The rows come from 5 hidden closed curves, with some noise, and rows from the same curve form a group. Each curve winds through 6 dimensions. The rows are also pushed far along 4 directions, which tell nothing about the answers.
Some rows, each with its group after it:
0.13 0.58 -0.46 2.84 -1.37 -0.10 -1.07 -0.56 -0.89 0.08 -1.20 0.14 -2.78 -2.55 1.17 -0.89 1.44 -2.02 -1.18 -0.73 : (2)
0.90 1.50 -1.26 0.86 -2.47 0.46 -0.60 -2.32 -1.09 0.66 -0.05 -0.92 -1.86 -1.56 1.57 -4.60 2.46 -2.20 1.46 3.61 : (1)
0.51 -5.40 -0.58 5.53 -0.04 -0.83 -0.55 0.21 -0.50 3.41 0.41 -0.74 -2.86 -4.09 1.57 1.72 -1.61 -2.67 -1.16 0.01 : (1)
2.67 -3.31 -0.74 -1.42 2.38 -0.93 3.30 -0.66 -0.47 1.70 0.14 -0.88 -0.28 1.71 4.35 1.99 -0.05 -0.16 2.28 4.57 : (4)
-0.34 2.25 0.22 3.12 -2.22 0.55 -2.39 -0.08 -0.87 -1.28 -1.09 0.44 -2.85 -3.48 -0.27 -1.65 1.33 -1.58 -2.14 -2.05 : (2)
-1.66 1.08 1.22 -0.20 0.92 1.63 0.12 0.51 -1.74 -4.08 -0.60 -0.70 1.72 0.91 1.48 4.71 0.15 3.37 0.71 -1.28 : (3)
-0.92 -3.38 -0.09 3.97 0.19 0.66 0.29 -0.69 -2.49 0.11 0.60 -0.44 0.24 -1.95 2.68 5.07 -1.58 2.43 0.48 0.94 : (0)
-2.48 0.76 1.92 0.41 0.07 0.80 -1.61 1.51 0.14 -1.64 0.68 1.23 1.94 -0.92 -3.92 2.09 -1.15 1.23 -1.25 -4.40 : (1)
1.48 0.65 -2.73 0.11 -1.71 -0.50 -1.10 -1.68 0.76 1.06 -0.28 -0.02 -2.40 0.04 0.75 -6.59 0.41 -1.84 0.67 1.06 : (1)
0.07 -1.40 -0.66 2.20 -0.34 -1.56 0.59 0.01 0.94 2.57 -0.23 0.02 -1.55 -1.14 0.98 -1.20 0.33 -2.85 -0.44 0.47 : (3)
-1.27 2.01 0.69 -1.03 1.64 1.60 0.31 0.30 -2.19 -2.95 1.15 1.93 1.96 -0.76 0.89 3.98 0.01 2.42 1.11 -0.13 : (0)
1.38 -1.36 0.71 1.88 0.74 -0.13 0.55 0.14 -1.99 -0.91 0.49 0.07 -1.53 -1.67 2.44 3.07 -0.99 0.27 -0.01 1.57 : (2)
0.14 -1.33 -0.34 0.58 1.30 0.39 0.18 -0.23 -1.43 -1.82 0.24 0.48 -0.01 0.34 1.30 2.64 -1.46 1.83 0.85 -0.92 : (1)
0.86 4.14 0.14 -4.06 -0.42 2.46 0.67 -2.40 -2.34 -3.75 0.91 0.28 1.67 1.45 1.71 -1.32 2.69 2.53 3.47 3.93 : (0)
-0.70 2.55 -0.43 -1.63 1.03 1.31 0.23 -0.36 -1.70 -2.07 1.17 1.48 1.22 -0.62 1.16 1.37 0.46 1.29 1.44 1.18 : (0)
-0.57 3.90 -0.77 -1.88 0.01 0.78 -0.08 -0.05 0.30 -1.88 0.58 0.06 0.37 0.42 0.42 -1.47 1.43 -0.76 0.91 0.51 : (4)
2.49 -0.09 -1.26 -6.57 0.45 -0.67 1.48 -0.78 4.14 3.34 -0.13 -1.52 0.99 4.27 -2.39 -7.30 1.14 -2.85 1.76 2.43 : (3)
-0.50 1.87 1.41 0.94 -1.03 1.17 -0.63 -0.05 -0.70 -1.64 -0.03 1.22 -0.14 -2.06 0.06 0.19 1.00 0.67 -0.57 -0.81 : (3)
-0.30 -0.80 -1.87 0.77 -0.67 -2.21 0.10 0.10 2.45 2.91 0.23 -1.62 -1.56 0.17 0.67 -5.49 -0.45 -4.44 0.62 1.65 : (3)
1.64 2.89 -1.01 -4.63 -0.17 1.39 -0.23 -1.44 0.79 -2.04 0.42 0.23 0.60 2.66 -0.61 -4.94 2.38 -0.26 2.54 0.50 : (1)
-2.16 6.82 0.37 -2.00 -1.16 1.61 -0.61 -1.19 -1.94 -4.79 0.27 0.79 0.85 -0.94 -0.23 -1.56 0.18 1.49 0.84 0.97 : (1)
-0.62 -1.63 0.00 5.29 -0.93 0.11 0.53 -1.61 -4.35 -0.37 0.43 0.23 -1.62 -4.57 5.11 3.36 -1.26 1.25 0.70 3.96 : (0)
0.14 -3.01 -0.53 1.45 0.51 -1.68 2.16 -0.73 0.15 3.13 0.56 -1.49 -0.46 -0.60 1.64 0.62 -0.83 -2.43 1.15 3.25 : (0)
-0.47 -2.67 0.74 1.77 1.28 -1.37 0.90 0.71 -1.90 -0.65 1.22 0.25 1.26 1.28 0.59 5.49 -1.94 2.45 0.56 0.01 : (4)
-1.55 0.44 -0.56 5.44 -1.88 -0.12 -2.07 0.96 0.23 -0.44 -0.11 -0.43 -2.18 -2.64 0.39 0.84 -1.04 -0.13 -2.64 -2.62 : (4)
-1.95 4.94 0.71 0.29 -4.19 2.37 -3.95 -0.48 1.24 -2.44 -1.40 -0.20 -0.63 -2.00 -3.46 -6.61 0.71 0.65 -2.20 -3.18 : (3)
-1.50 3.76 -0.12 -2.17 -0.29 0.78 -0.81 -0.14 -0.92 -1.69 0.66 -0.07 1.24 -0.13 -1.32 -1.14 0.79 -0.35 0.86 1.14 : (2)
1.30 -1.68 -1.44 -2.36 1.21 -1.84 1.21 -0.04 1.27 2.35 0.81 0.34 0.64 2.90 -0.27 -2.37 -0.48 -0.98 1.45 1.63 : (1)
0.01 -1.28 -0.83 0.58 1.67 -0.28 2.01 -0.23 -0.65 0.64 0.00 -2.16 -0.32 0.03 3.14 3.79 0.22 -1.18 1.09 2.60 : (4)
0.59 3.86 1.15 -4.27 -0.44 1.01 0.42 -0.21 1.39 -3.68 1.07 -0.26 2.57 4.72 -1.88 -1.31 2.05 2.37 1.91 -0.75 : (4)
0.43 -3.01 -0.54 -0.01 0.75 -1.07 0.36 0.69 2.04 2.98 -1.20 0.49 -0.36 0.23 -0.01 -1.83 -0.43 -1.35 -0.71 -1.31 : (4)
-1.55 0.88 1.92 -1.13 0.02 0.95 -2.05 2.42 1.30 -2.03 1.07 -0.87 2.03 1.35 -4.40 0.97 -0.38 0.65 -0.67 -3.71 : (3)
-0.08 0.89 -1.49 2.55 -0.98 -0.49 -0.02 -0.35 0.17 0.01 0.24 -1.56 -1.81 -0.67 2.27 -0.24 0.07 -1.19 -0.13 1.29 : (4)
-1.06 5.06 -1.00 -1.47 -0.76 1.38 -0.80 -1.06 -1.90 -3.43 -1.20 -0.32 0.06 0.42 1.04 -0.42 2.53 0.86 0.64 0.46 : (3)
1.21 -1.78 -1.43 1.80 -1.87 -0.98 -1.93 0.84 3.78 4.88 -0.61 -1.49 -3.14 -1.96 -2.73 -6.00 -0.80 -4.51 -3.03 -1.08 : (4)
0.77 -3.26 -0.66 2.15 0.64 -1.79 0.37 1.92 3.23 2.52 1.08 -1.00 -0.59 1.58 -0.59 0.66 -1.72 -1.24 -1.26 -2.04 : (4)
-0.99 -1.67 0.78 3.24 -0.22 0.37 0.63 -0.40 -1.35 -0.05 -0.61 0.51 -0.14 -2.24 2.68 2.97 0.01 1.05 -0.09 -0.11 : (2)
-0.54 1.08 -1.02 0.10 -0.51 -0.77 -0.10 0.03 1.34 0.65 -0.85 -0.66 -0.59 0.77 -0.10 -2.18 1.38 -1.94 -0.14 -0.79 : (3)
-2.51 -2.47 0.35 4.94 -0.13 0.31 -1.37 1.32 -2.49 -0.01 -0.40 -1.04 0.07 -2.69 1.02 6.44 -2.85 2.92 -2.26 -0.68 : (2)
-1.71 2.08 -0.48 5.50 -2.67 -0.34 -2.11 -1.17 -4.26 -0.67 -1.86 1.11 -3.10 -5.40 1.71 0.84 -0.14 0.20 -2.67 0.70 : (0)
-0.49 0.18 -0.29 -2.64 0.65 0.60 -0.94 1.20 1.79 0.12 -0.49 -0.33 1.90 2.90 -3.14 0.03 0.43 1.23 -0.77 -2.89 : (2)
-1.28 -0.68 0.93 2.29 -0.67 0.21 -0.17 -0.15 -1.12 -0.58 -0.13 -0.72 0.12 -1.17 -0.01 2.52 -0.53 0.85 -0.48 -0.40 : (1)
-0.10 0.46 -0.78 -1.92 0.63 -0.74 -0.17 0.46 1.04 1.39 0.85 0.21 0.62 0.69 -2.16 -2.06 -0.18 -1.96 0.29 0.22 : (1)
1.22 1.37 -1.04 -5.03 1.56 0.60 1.43 -0.97 -0.73 -0.41 -0.24 -0.33 1.37 2.62 0.57 -0.55 1.09 0.62 2.01 3.11 : (3)
1.85 -1.76 0.22 -1.11 1.37 -0.30 0.52 1.05 0.43 0.54 1.40 -1.14 -0.03 1.08 1.14 0.77 -0.44 -0.57 1.02 2.18 : (3)
-0.65 0.58 -1.20 2.41 -0.79 -1.20 -0.94 -0.19 -2.00 0.57 0.35 -0.28 -1.72 -2.16 0.84 -0.54 -0.85 -1.50 -0.45 2.25 : (0)
-0.74 2.03 1.63 0.15 0.01 2.11 -0.40 -0.06 -2.10 -3.62 -0.13 1.33 1.06 -1.18 1.36 2.95 0.84 3.02 0.22 -0.80 : (2)
0.23 -1.40 1.24 -0.43 0.76 -0.88 0.86 0.93 0.59 -0.92 1.36 0.05 1.94 3.28 -1.21 2.69 -0.90 2.06 0.71 -1.28 : (4)
-1.19 -0.61 0.17 -0.67 1.16 -0.86 0.23 1.26 1.08 -0.08 0.96 -0.69 1.17 1.16 -0.49 0.01 -0.79 -1.22 1.12 -0.49 : (3)
-1.78 0.11 0.06 4.04 -1.84 -0.87 -2.42 0.81 -0.58 0.72 -0.21 0.12 -1.52 -2.82 -1.81 -0.48 -1.40 -0.93 -2.47 -1.86 : (0)
0.10 1.72 0.14 -3.73 0.97 -0.25 2.17 -0.96 -0.12 -0.09 0.39 -0.45 1.62 1.87 -0.12 -0.44 1.61 -1.35 2.31 2.80 : (0)
-0.07 -2.88 -1.00 0.84 1.17 -0.86 0.12 0.66 0.17 1.80 -0.70 -0.21 0.22 0.88 0.16 2.37 -0.63 0.32 -0.66 -1.23 : (2)
0.13 0.89 -1.51 -1.51 0.31 0.21 -0.78 0.04 0.60 0.65 0.78 1.10 0.37 0.31 -0.85 -2.41 0.04 -0.29 0.47 0.04 : (0)
-1.77 -2.49 -0.32 5.93 -2.95 -1.71 -3.26 1.32 2.61 4.34 -0.63 0.22 -2.70 -4.11 -3.42 -4.41 -2.19 -3.42 -4.02 -4.11 : (2)
0.28 -3.38 0.69 4.21 -0.36 -0.63 -1.17 0.65 -0.92 0.43 0.06 1.04 -1.53 -1.98 -0.30 2.30 -2.69 1.33 -2.00 -2.44 : (2)
-1.31 -1.83 1.43 3.71 0.68 1.72 -1.48 0.89 -2.64 -1.72 0.53 0.73 -0.23 -3.81 0.17 6.16 -0.76 1.32 -1.04 -2.76 : (1)
-0.35 -0.72 -0.41 2.14 -0.71 -0.14 -0.95 0.96 1.68 0.75 -0.24 -1.97 -1.11 -0.25 -0.75 0.13 -0.79 -0.95 -1.61 -1.48 : (0)
-0.44 -3.64 0.21 1.66 1.81 -0.59 1.21 1.45 1.22 1.79 -0.08 -1.65 0.15 0.12 0.79 4.52 -1.05 -1.02 -0.57 -1.10 : (4)
-2.63 0.87 2.11 0.84 -0.02 2.46 -0.64 0.71 -1.93 -3.49 -0.10 -0.48 2.64 -0.55 -0.01 5.88 -0.69 4.81 -0.48 -1.34 : (2)
-0.79 -1.36 -0.26 5.54 -0.88 0.84 -1.89 -0.19 -2.16 -1.11 -0.32 0.58 -2.79 -4.82 2.05 2.02 -2.02 0.63 -1.69 -1.67 : (1)

New rows, each followed by its group:
1.73 0.02 -0.52 0.32 -1.08 0.04 0.20 -1.55 -1.47 0.00 0.09 -0.07 -1.22 -0.61 2.66 -2.00 0.58 0.44 1.17 3.62 : (0)
-0.58 -1.87 0.84 3.01 1.35 -0.54 0.86 0.67 -3.20 -0.43 0.67 -0.33 -0.09 -1.48 2.00 7.44 -0.21 0.59 -0.08 1.04 : (3)
-0.46 -1.87 2.02 1.92 0.38 -0.07 -0.38 1.80 0.83 0.26 0.35 0.85 0.49 -0.58 -1.68 3.30 -0.06 0.30 -1.64 -3.59 : (3)
-0.23 -1.50 -0.12 1.87 -0.76 -0.58 0.35 -0.36 0.29 1.28 -0.41 -1.60 -0.75 -0.26 0.40 0.18 -0.72 -0.59 -0.44 0.58 : (1)
-0.88 2.96 -1.20 -3.29 0.86 0.95 0.14 -0.62 -1.96 -1.92 -0.04 -0.37 1.78 1.79 0.44 1.15 1.23 1.54 1.62 2.04 : (2)
0.25 2.34 -2.71 1.00 -2.09 0.10 -2.04 -1.83 -2.43 0.15 -0.07 0.88 -1.97 -2.14 1.32 -4.11 0.38 -0.27 0.04 2.85 : (0)
0.90 2.81 -1.50 -2.91 0.45 0.76 0.63 -1.50 -1.71 -0.21 0.96 -1.07 -0.33 -0.54 1.32 -1.85 2.40 -2.88 2.59 4.72 : (1)
-1.38 0.90 1.65 0.38 0.15 1.58 -0.03 -0.08 -0.95 -2.32 -0.68 1.58 1.37 -0.67 0.13 2.75 1.74 1.74 0.04 -2.90 : (2)
0.14 -2.98 -1.80 3.64 -0.64 -2.76 1.54 -0.98 0.48 3.87 0.02 -1.74 -2.88 -2.02 2.64 -2.23 -2.90 -3.41 -0.08 3.78 : (1)
-0.49 0.80 -0.20 0.13 -0.15 1.12 -1.63 0.39 -1.22 -1.40 -0.99 0.75 0.02 -0.62 -0.35 0.92 -0.47 2.28 -1.29 -1.50 : (3)
1.05 -0.23 -1.97 -0.92 -0.44 -1.08 1.25 -0.95 2.98 4.11 -0.98 -0.32 -1.51 0.03 0.24 -4.97 1.16 -3.77 -0.37 1.20 : (0)
-1.13 -1.03 -0.50 2.29 -1.36 -0.71 -0.46 -0.92 -0.58 1.10 0.11 0.12 -0.23 -1.19 -0.57 -1.06 -1.61 0.16 -0.13 0.17 : (2)
1.01 -3.66 0.00 -1.91 1.93 -1.04 0.55 1.14 1.88 1.50 0.79 0.97 1.91 3.65 -2.03 0.50 -1.03 0.90 0.66 -2.47 : (1)
-0.13 1.36 0.70 -2.87 0.28 1.27 0.61 -0.84 -0.67 -1.26 -0.13 -0.25 1.55 0.61 -0.36 -0.51 0.25 1.27 1.23 1.46 : (3)
1.55 1.21 0.92 -1.90 0.47 0.72 0.83 -0.76 -2.31 -2.54 0.15 0.31 0.50 1.07 2.10 1.54 1.21 2.27 1.51 2.72 : (0)
0.84 -0.47 -0.56 0.56 -1.00 0.03 0.82 -1.22 0.40 0.57 -0.55 -2.07 -1.40 -0.51 3.15 -2.68 -0.04 -0.88 1.15 3.46 : (3)
-0.76 2.18 0.98 -0.94 0.14 1.30 -0.77 0.88 -0.75 -2.10 0.66 -0.56 0.83 -0.58 -0.32 1.45 0.07 0.96 -0.11 0.64 : (2)
1.17 -1.18 0.02 0.21 -0.17 0.46 -0.07 0.31 1.02 -0.02 -0.38 -1.28 -0.78 0.41 1.54 -0.81 -0.32 0.43 -0.01 0.54 : (3)
-0.13 -0.89 -0.16 -1.36 -0.51 0.46 0.02 0.36 2.28 1.26 -0.31 -2.15 1.19 2.01 -1.26 -1.22 -0.34 0.66 -0.21 0.18 : (2)
0.10 1.37 1.65 0.86 -0.98 0.81 -1.85 1.42 0.38 -2.20 -0.33 0.46 -0.46 -0.39 -1.26 0.30 -0.04 1.61 -2.00 -2.77 : (0)
1.41 -4.45 -1.53 1.39 -0.33 -2.66 0.08 0.37 2.48 4.76 0.13 0.36 -1.16 1.07 -0.61 -3.78 -1.56 -1.86 -0.51 -0.09 : (1)
3.28 -2.29 -2.49 -5.45 1.65 -2.02 1.83 -0.07 3.89 5.08 -0.03 -2.09 -0.09 4.52 -1.40 -5.51 0.92 -4.29 1.47 2.92 : (4)
1.10 -1.41 0.20 -0.50 -0.14 -1.20 0.24 1.41 3.68 0.84 1.15 -0.81 0.79 4.08 -2.41 -1.11 -0.57 0.32 -0.28 -2.46 : (4)
-1.34 -1.01 0.98 -0.56 1.54 -0.80 0.91 1.35 1.28 -0.01 0.38 0.48 1.77 1.41 -0.85 1.97 -0.11 -0.41 0.48 -2.43 : (3)
-1.95 2.93 0.32 4.24 -1.95 1.40 -1.84 -1.53 -6.13 -4.04 -0.23 1.93 -0.65 -4.07 3.05 3.33 0.31 3.89 -0.08 1.45 : (1)
0.83 -3.12 -0.12 2.55 -0.14 -0.51 -0.50 0.65 0.41 1.29 -0.81 -1.11 -1.45 -0.05 -0.10 1.87 -1.00 0.23 -1.68 -1.62 : (2)
-1.26 -3.55 0.54 1.99 1.07 -1.59 -0.41 2.37 1.72 1.67 1.09 -0.70 0.37 0.10 -1.16 1.06 -2.48 -1.41 -0.56 -2.04 : (3)
-0.96 0.82 -1.07 -0.08 -1.55 -0.61 -1.89 -0.16 1.04 1.66 -1.61 0.91 -0.90 -0.80 -1.98 -5.38 0.41 -1.63 -1.30 -1.74 : (4)
1.27 0.73 1.02 -2.18 0.12 0.75 0.76 -0.29 0.33 -1.07 0.84 0.45 0.93 1.00 0.50 -1.16 0.88 0.91 1.46 1.42 : (0)
-0.59 1.13 -1.67 2.49 -0.86 -0.28 1.08 -2.17 -2.26 1.14 -0.53 0.43 -2.09 -3.93 3.98 -0.44 0.44 -1.74 0.37 3.84 : (0)
0.65 1.09 1.14 -1.34 0.88 0.63 0.54 0.60 -0.84 -2.24 -0.77 -0.22 0.54 1.46 0.49 3.24 0.99 1.93 -0.41 -0.42 : (0)
-0.97 2.36 0.27 -1.61 0.51 1.47 -1.49 0.53 -1.22 -1.60 0.65 0.54 0.95 -0.84 -2.16 1.22 1.06 -0.07 -0.06 -1.14 : (1)
0.25 -0.13 -0.99 0.27 -1.36 -0.42 -1.53 0.09 1.13 2.03 -0.74 -0.95 -1.18 -0.28 -2.16 -3.08 -0.01 -1.54 -1.53 -0.60 : (3)
2.29 -1.25 0.26 -1.63 0.52 -0.16 1.50 -0.82 -0.45 0.22 0.67 -0.20 0.26 1.48 2.10 -0.43 0.50 0.65 1.95 3.43 : (0)
-0.03 -1.19 -0.45 0.61 0.52 0.09 0.06 0.37 -0.01 -0.35 -0.96 -1.01 -0.29 0.67 1.57 1.47 -0.45 1.06 -0.25 -0.40 : (3)
0.83 -3.17 -1.07 4.81 -0.42 -2.00 1.70 -0.77 -1.17 1.34 0.53 -2.01 -2.14 -0.45 4.64 2.73 -1.47 -0.20 0.61 3.56 : (4)
1.01 1.39 0.45 -2.47 0.41 1.34 -0.12 0.55 2.01 -0.28 -0.01 -0.22 0.00 0.20 -1.04 -1.53 0.67 -0.59 -0.44 -0.64 : (1)
-0.79 2.84 -1.05 -2.40 0.98 -0.22 1.41 -0.84 -1.52 -1.89 1.08 -1.24 0.77 0.96 2.78 -0.92 0.92 -1.49 3.56 4.51 : (3)
1.64 -2.18 0.45 -0.57 0.15 -0.24 -0.47 1.31 2.88 2.58 0.55 -0.78 -0.47 0.39 -2.72 -1.45 -0.89 -1.47 -1.48 -1.28 : (4)
-3.39 3.83 1.08 0.35 -1.52 1.47 -2.94 0.53 -1.09 -2.77 0.12 1.59 1.54 -1.63 -3.89 -0.29 -0.12 1.70 -1.33 -3.71 : (2)
1.85 -1.03 -0.98 -0.04 0.51 -1.07 1.58 -0.94 0.10 1.60 -0.50 -0.93 -1.90 0.06 2.43 -0.96 1.90 -3.24 1.08 2.26 : (2)
-1.63 4.71 -0.23 0.31 -2.83 0.70 -2.12 -0.74 0.93 -1.69 -0.65 0.13 -0.88 -1.57 -2.24 -5.55 -0.26 -0.57 -1.24 -1.45 : (1)
-0.19 -1.81 -0.89 1.53 0.90 -0.97 -0.26 0.19 -2.43 0.77 0.84 0.85 -0.21 -0.99 0.98 2.43 -1.53 0.68 0.13 1.44 : (0)
-0.07 2.82 1.30 -0.90 0.94 2.08 -0.49 0.34 -3.88 -4.93 1.35 0.10 0.95 -0.76 2.15 4.48 0.59 2.98 1.40 2.31 : (3)
-0.46 -2.51 -0.26 -0.34 0.87 -1.60 0.58 0.88 2.48 3.34 -0.31 0.60 0.25 0.26 -1.00 -2.33 -0.69 -2.51 -0.23 -1.30 : (4)
1.56 0.52 -1.27 -1.71 1.26 0.82 1.71 -2.25 -2.72 -1.63 0.91 -0.61 -0.42 0.08 4.07 0.57 1.43 -0.50 3.74 4.70 : (1)
1.02 -1.61 -2.42 1.81 -0.87 -0.92 0.29 -0.42 2.04 3.20 -0.55 -2.96 -2.53 -0.07 1.58 -2.50 -0.19 -2.90 -0.57 1.79 : (0)
2.45 -1.26 -1.07 0.74 -0.15 -1.66 1.31 -0.40 0.47 2.06 0.50 -1.25 -2.42 -0.35 3.26 -2.68 -0.39 -2.48 0.74 4.64 : (0)
-0.92 1.30 -1.02 -1.12 1.14 1.85 0.04 -0.61 -1.40 -1.41 0.36 1.10 1.55 -0.18 0.87 2.69 0.50 2.16 0.88 -0.25 : (0)
1.20 0.79 -1.46 -3.78 1.76 0.18 0.70 -0.05 -0.12 0.67 0.52 -0.85 0.59 1.92 -0.24 0.16 1.48 -1.44 1.37 2.24 : (1)
-1.40 -1.10 -0.10 3.59 -1.18 -0.22 -1.06 -0.17 -1.74 0.34 -0.24 -1.61 -1.35 -2.69 0.93 1.00 -1.67 -0.31 -0.71 1.28 : (3)
1.81 -0.02 0.14 -0.32 1.18 0.70 1.14 -0.53 -2.97 -1.69 1.06 -0.29 -0.42 -0.43 3.14 3.86 -0.19 1.87 1.16 3.96 : (4)
-1.57 1.06 0.53 -0.31 0.05 0.82 -0.71 0.87 0.67 -2.28 -0.90 -0.71 1.13 1.48 -0.55 1.21 0.41 1.41 -0.28 -2.91 : (3)
0.65 3.60 -0.67 2.34 -3.79 1.21 -3.54 -0.32 0.01 -1.02 -0.35 -0.37 -3.35 -3.35 0.25 -6.05 0.93 -1.02 -1.84 0.61 : (3)
-1.82 -1.34 0.44 3.77 0.08 0.27 -1.02 1.22 -0.44 0.62 -0.21 -0.58 -0.89 -3.41 -0.13 3.52 -1.39 -0.81 -2.07 -1.88 : (4)
-0.55 2.00 -0.50 -1.28 0.24 1.19 -0.24 0.00 0.02 -0.74 -0.70 -1.38 -0.10 -0.28 0.12 0.31 1.34 -0.98 -0.02 0.19 : (4)
-0.56 -1.88 1.41 2.82 -0.04 -0.14 0.37 0.30 -0.50 0.55 -0.02 1.18 -0.31 -2.48 1.02 2.11 -0.76 0.31 -0.83 -0.71 : (3)
-2.41 4.80 0.35 2.01 -2.47 2.02 -3.29 -0.57 -3.67 -3.92 -0.48 -0.24 -0.67 -3.37 -0.79 0.78 0.55 1.69 -1.30 -0.20 : (3)
0.53 0.01 -1.84 1.40 -0.85 -0.20 -1.36 -0.43 -0.94 0.97 -0.67 0.21 -2.18 -1.99 1.65 -2.52 -1.09 -0.06 -0.91 1.75 : (3)
-0.91 -2.35 -1.81 5.38 -0.65 0.05 -0.23 -0.73 -1.53 1.37 -0.60 -1.78 -2.31 -2.95 3.37 3.26 -1.44 0.10 -1.12 1.09 : (0)
-0.05 1.63 -0.40 -0.25 -0.02 1.32 -1.14 -0.08 -1.94 -2.40 -0.54 0.19 -0.30 -0.58 1.56 1.03 -0.08 2.34 -0.25 0.56 : (3)
0.05 2.77 -0.70 -1.66 -0.14 1.52 -1.10 -0.96 -0.85 -3.49 -0.05 0.80 0.12 0.83 -0.08 -1.35 0.39 1.72 0.99 -1.30 : (1)
-0.50 -1.36 2.57 2.74 -0.78 1.11 -3.21 2.45 1.28 -1.65 -0.24 2.28 -0.01 -1.37 -4.24 1.73 -1.85 2.72 -3.78 -7.86 : (2)
-1.87 2.87 -0.22 1.65 -1.95 -0.02 -1.16 -1.29 -2.34 -1.32 -0.34 0.99 -0.79 -2.73 0.66 -2.25 0.32 -0.28 0.24 1.28 : (4)
